The rows come from 4 hidden closed curves, with some noise, and rows from the same curve form a group. Each curve winds through 4 dimensions. The rows are also pushed far along 2 directions, which tell nothing about the answers.
In the rows, zero is written as 128.
Known rows, each followed by its group:
[144 130 119 142 122 154 148 152 121 119 158 106 130]  (0)
[114 129 133 166 110 110 126 108 141  84  66 142 142]  (1)
[127 122 122 158 157 171  74 136 114  87 182 104 158]  (1)
[158 161 137 179 147 134  73 121  98  59 139 111 167]  (3)
[117 137 127 109 134 105 127 128 103 150 124 137 109]  (2)
[171 185 129 174 156 120  91 163 105  89 169 112 153]  (3)
[122 170 118 148 177 126  72 180 132 135 186 142 149]  (0)
[131 120 140 109 121 112  92  90 156 128 112 139 141]  (2)
[151 195 139 158 136  95 108 141 110  88 118 143 153]  (0)
[ 92  72 115 100 139 135 130 130 108 174 161 113  80]  (0)
[131 117 120  99 140 140 123 138  78 150 189 102 102]  (1)
[116 123 107  96 183 165  74 172  89 175 252 107 118]  (1)
[113 134 119 102 162 128  90 149  88 160 189 124 114]  (1)
[119  96 118 102 117 136 140 109  87 146 130 107  99]  (3)
[158 176 150 164 123  78 119 135 149  89 110 144 143]  (0)
[151 157 126 159 169 152  77 164  93  92 212  99 153]  (1)
[120  96 124 100 108 127 145  98  93 142 113 111  99]  (3)
[143 131 145 161 109 130 114 103 170  74  98 135 166]  (0)
[133 159 138 189 150 136 104 138 113  57 122 128 165]  (2)
[ 92 119 106 141 169 169 119 169  80 137 174 117 121]  (2)
[ 92 152 119 137 161 110  95 158 123 122 152 130 135]  (3)
[128 163 109 150 167 160  83 182 148 132 192 135 166]  (0)
[103 136 121 128 163 134  92 137  83 127 146 130 128]  (2)
[123  97 117  73 120 127 124 107 103 192 133 130  91]  (3)
[ 95  98 111  90 154 150  90 125  97 168 166 120 114]  (2)
[127 114 120  79 119 111 147 124 104 182 141 121  86]  (2)
[126  80 136 119  93 120 160 102 168 137 107 124 105]  (0)
[133 144 133 130 106  86 167 129 114 112 106 115 107]  (3)
[139 130 127 114 132 121 103 127 158 148 148 132 133]  (2)
[146 151 144 131 128  97  89 109 166 115 116 147 152]  (2)
[102 107  99 102 131 132 163 160  78 181 156 112  77]  (1)
[116 138 132 102 112  75 151 118 120 146  97 137  98]  (3)
[147 117 132 103  90 104 184 127 136 155 124 121  91]  (1)
[111  87 116 103 141 169 100 126 127 151 186 112 124]  (1)
[138 195 128 166 179 103  47 166 133 106 166 145 167]  (3)
[151 195 139 182 149 123  72 150 169  74 134 153 195]  (0)

New rows, each followed by its group:
[164 165 134 159 148 123  85 137 121  88 159 112 156]  (2)
[ 91 127 115 133 156 132  97 142 106 116 152 117 133]  (3)
[137 146 149 124  81  57 181  98 125 102  55 130 105]  (3)
[125 181 139 201 166 126  92 158 121  60 124 144 172]  (2)
[125  78 109 110 102 159 183 138 116 157 154  94  89]  (1)
[129 108 111 123 146 165  93 141 139 153 177 117 134]  (3)
[143 153 131 136 156 124  63 121 103 103 160 116 150]  (2)
[100  87 121 121 140 147 108 126 132 142 153 122 117]  (0)
[ 81 100 112  85 120 110 165 139 118 174 132 120  84]  (3)
[140 144 141 185 142 146  91 117 127  51 122 120 175]  (2)
[144 134 131 146 120 129 153 140 142 116 128 122 128]  (2)
[122 165 136 139 144  90  89 132 122 115 120 151 137]  (1)
[162 181 143 178 157 116  52 137 169  72 148 139 188]  (2)
[124 129 116 146 135 138 141 159 122 112 162  98 127]  (3)
[139 148 136 100  81 102 173 100 121 136  67 147 121]  (0)
[122 144 133 187 158 155  81 130 116  56 131 125 175]  (2)
[147 174 129 198 163 137  75 165 147  57 168 114 183]  (3)
[126 132 101 130 157 149 121 189 138 164 206 110 122]  (3)
[108 108 111 158 184 159  77 173 111 126 217 102 124]  (0)
[152 164 131 161 135 112 113 154 158 102 146 126 151]  (3)
[115  54 114  74  75 161 204 101 122 176 115 105  81]  (0)
[ 91 131 108 130 168 148 125 176  89 156 167 131 112]  (2)
[124 142 124 189 142 141  93 144 149  75 128 131 167]  (1)
[126 158 152 138 106  64 124 102 170  95  66 154 142]  (3)
[163 177 145 145 139  90  68 113 133 107 114 153 155]  (3)
[139 157 128 135 172 137  66 152  86 113 209 112 142]  (1)
[140 125 138 119  97  98 160 122 172 144 105 142 115]  (0)
[ 93 127 110 165 184 182  81 176 135 121 182 133 160]  (2)
[137 111 113 110 117 138 171 156 111 162 171 101  90]  (1)
[163 175 142 175 115 130 115 128 161  65 108 138 184]  (0)
[ 73  99 105 109 161 160 117 159 123 180 160 143 114]  (2)
[125 155 134 162 149 115  71 131 164  87 130 141 171]  (3)
[ 79  93  95 116 186 180  73 169 103 171 219 115 120]  (0)
[152 157 147 176  98  88 150 115 134  66  66 132 139]  (1)
[ 85  74 103 116 147 190 131 144 121 159 164 116 118]  (2)
[168 195 133 175 163 111  61 161 144  96 163 139 171]  (3)
[150 128 142 110  88  90 171 114 154 141 104 133 103]  (1)
[135  80 124  82  82 129 192 114 169 183 118 121  89]  (2)
[146 118 136 129 110 125 110  96 161 120 107 135 143]  (3)
[139 159 119 124 120 143 134 150 142 137 137 139 151]  (0)
[104 108 136 115  98 110 188 117 149 149  68 155 101]  (2)
[122 120 114 100 149 135  89 127  89 169 161 128 113]  (3)
[121 135 158 131 112  89  94  68 155  92  52 164 152]  (2)
[143 186 121 153 146 145  95 162 139 107 151 144 179]  (0)
[146 182 135 148 158  95  57 131 110 109 135 148 153]  (3)
[115 150 106 136 166 130 103 187 114 159 190 129 120]  (1)
[162 150 140 149 116 111 133 128 153 103 123 124 142]  (2)
[ 90  95 116  88 142 140 104 117 126 172 139 138 114]  (2)
[ 96  80 133  97  96 127 167  83 114 143  69 136  98]  (2)
[133 104 126 147 112 150 138 123 138 105 133 110 133]  (1)
[143 104 129 119  98 133 177 117 124 130 118 108 106]  (2)
[129  84 117  89 122 156 117 109 130 161 163 102 115]  (2)
[109 109 128  85 130 120 110 112 118 163 143 134 108]  (1)
[159 128 119 128 144 154  80 131 128 145 171 123 141]  (3)
[112 174 121 145 170 101  86 165 100 115 160 130 136]  (3)
[126 164 143 172 161  99  67 128  98  73 132 132 149]  (0)
[153 145 133 137 143 126  75 114 116  98 153 111 151]  (2)
[120 131 124 101 143 117 113 136  85 154 164 123 106]  (1)
[145  93 129 108  92 133 147  97 159 149 110 125 117]  (3)
[155 156 135 162 113 140 126 130 155  82 118 129 170]  (0)
[165 173 154 142 120  78  99  99 129  85  99 135 148]  (2)
[120 162 141 145 154 103  66 120 150 107 114 161 162]  (2)
[118 130 108 119 148 133 121 172 148 166 180 122 120]  (3)
[ 97  87 100  87 143 158 125 136  75 179 172 102  92]  (3)
[145 104 144 139  94 106 169 107 133 106 102 111 101]  (0)
[152 130 127 103 105 102 151 129 150 171 126 135 105]  (3)
[138 133 146 154 136 134  68 100 147  71 132 129 171]  (1)
[104  58 116  81  93 157 169 101 136 173 118 118  95]  (0)
[111  80 130  93  88 135 157  84 140 143  87 130 112]  (0)
[119 152 150 133 102  60 133  96 161  95  58 152 135]  (3)
[116 129 106 112 169 148  79 149  65 161 190 113 116]  (3)
[156 134 158 161  97 111 118  81 192  65  68 141 169]  (2)
[148 156 129 112  96 116 167 128 126 135 103 140 127]  (0)
[105 130 128 126 130 117 154 137 108 137 105 143 109]  (2)
[151  82 137  88  71 122 177  74 135 139  94 105  99]  (2)
[165 171 144 164 149 122  83 140 112  71 172 114 159]  (1)
[147 106 139 133  99 134 147  93 135  97 103 110 131]  (2)
[137  92 125 107  92 137 192 117 122 148 118 106  92]  (2)
[144 160 140 190 145 148  72 121 129  41 126 126 191]  (0)
[121 125 138  95  96  75 159 105 126 156  82 146  91]  (1)
[113 146 104 115 183 140  79 179 108 175 209 127 124]  (2)
[167 110 111 100 118 150 145 139 108 184 172 105  96]  (3)
[146 140 128 126 124 116 142 149 131 138 155 120 116]  (1)
[129  90 118 116 127 166 116 118 139 136 160 103 132]  (2)
[145 158 135 143 115 120 122 132 172 113 114 149 160]  (0)
[123 116 126 164 160 136  94 152 128 109 179 109 128]  (0)
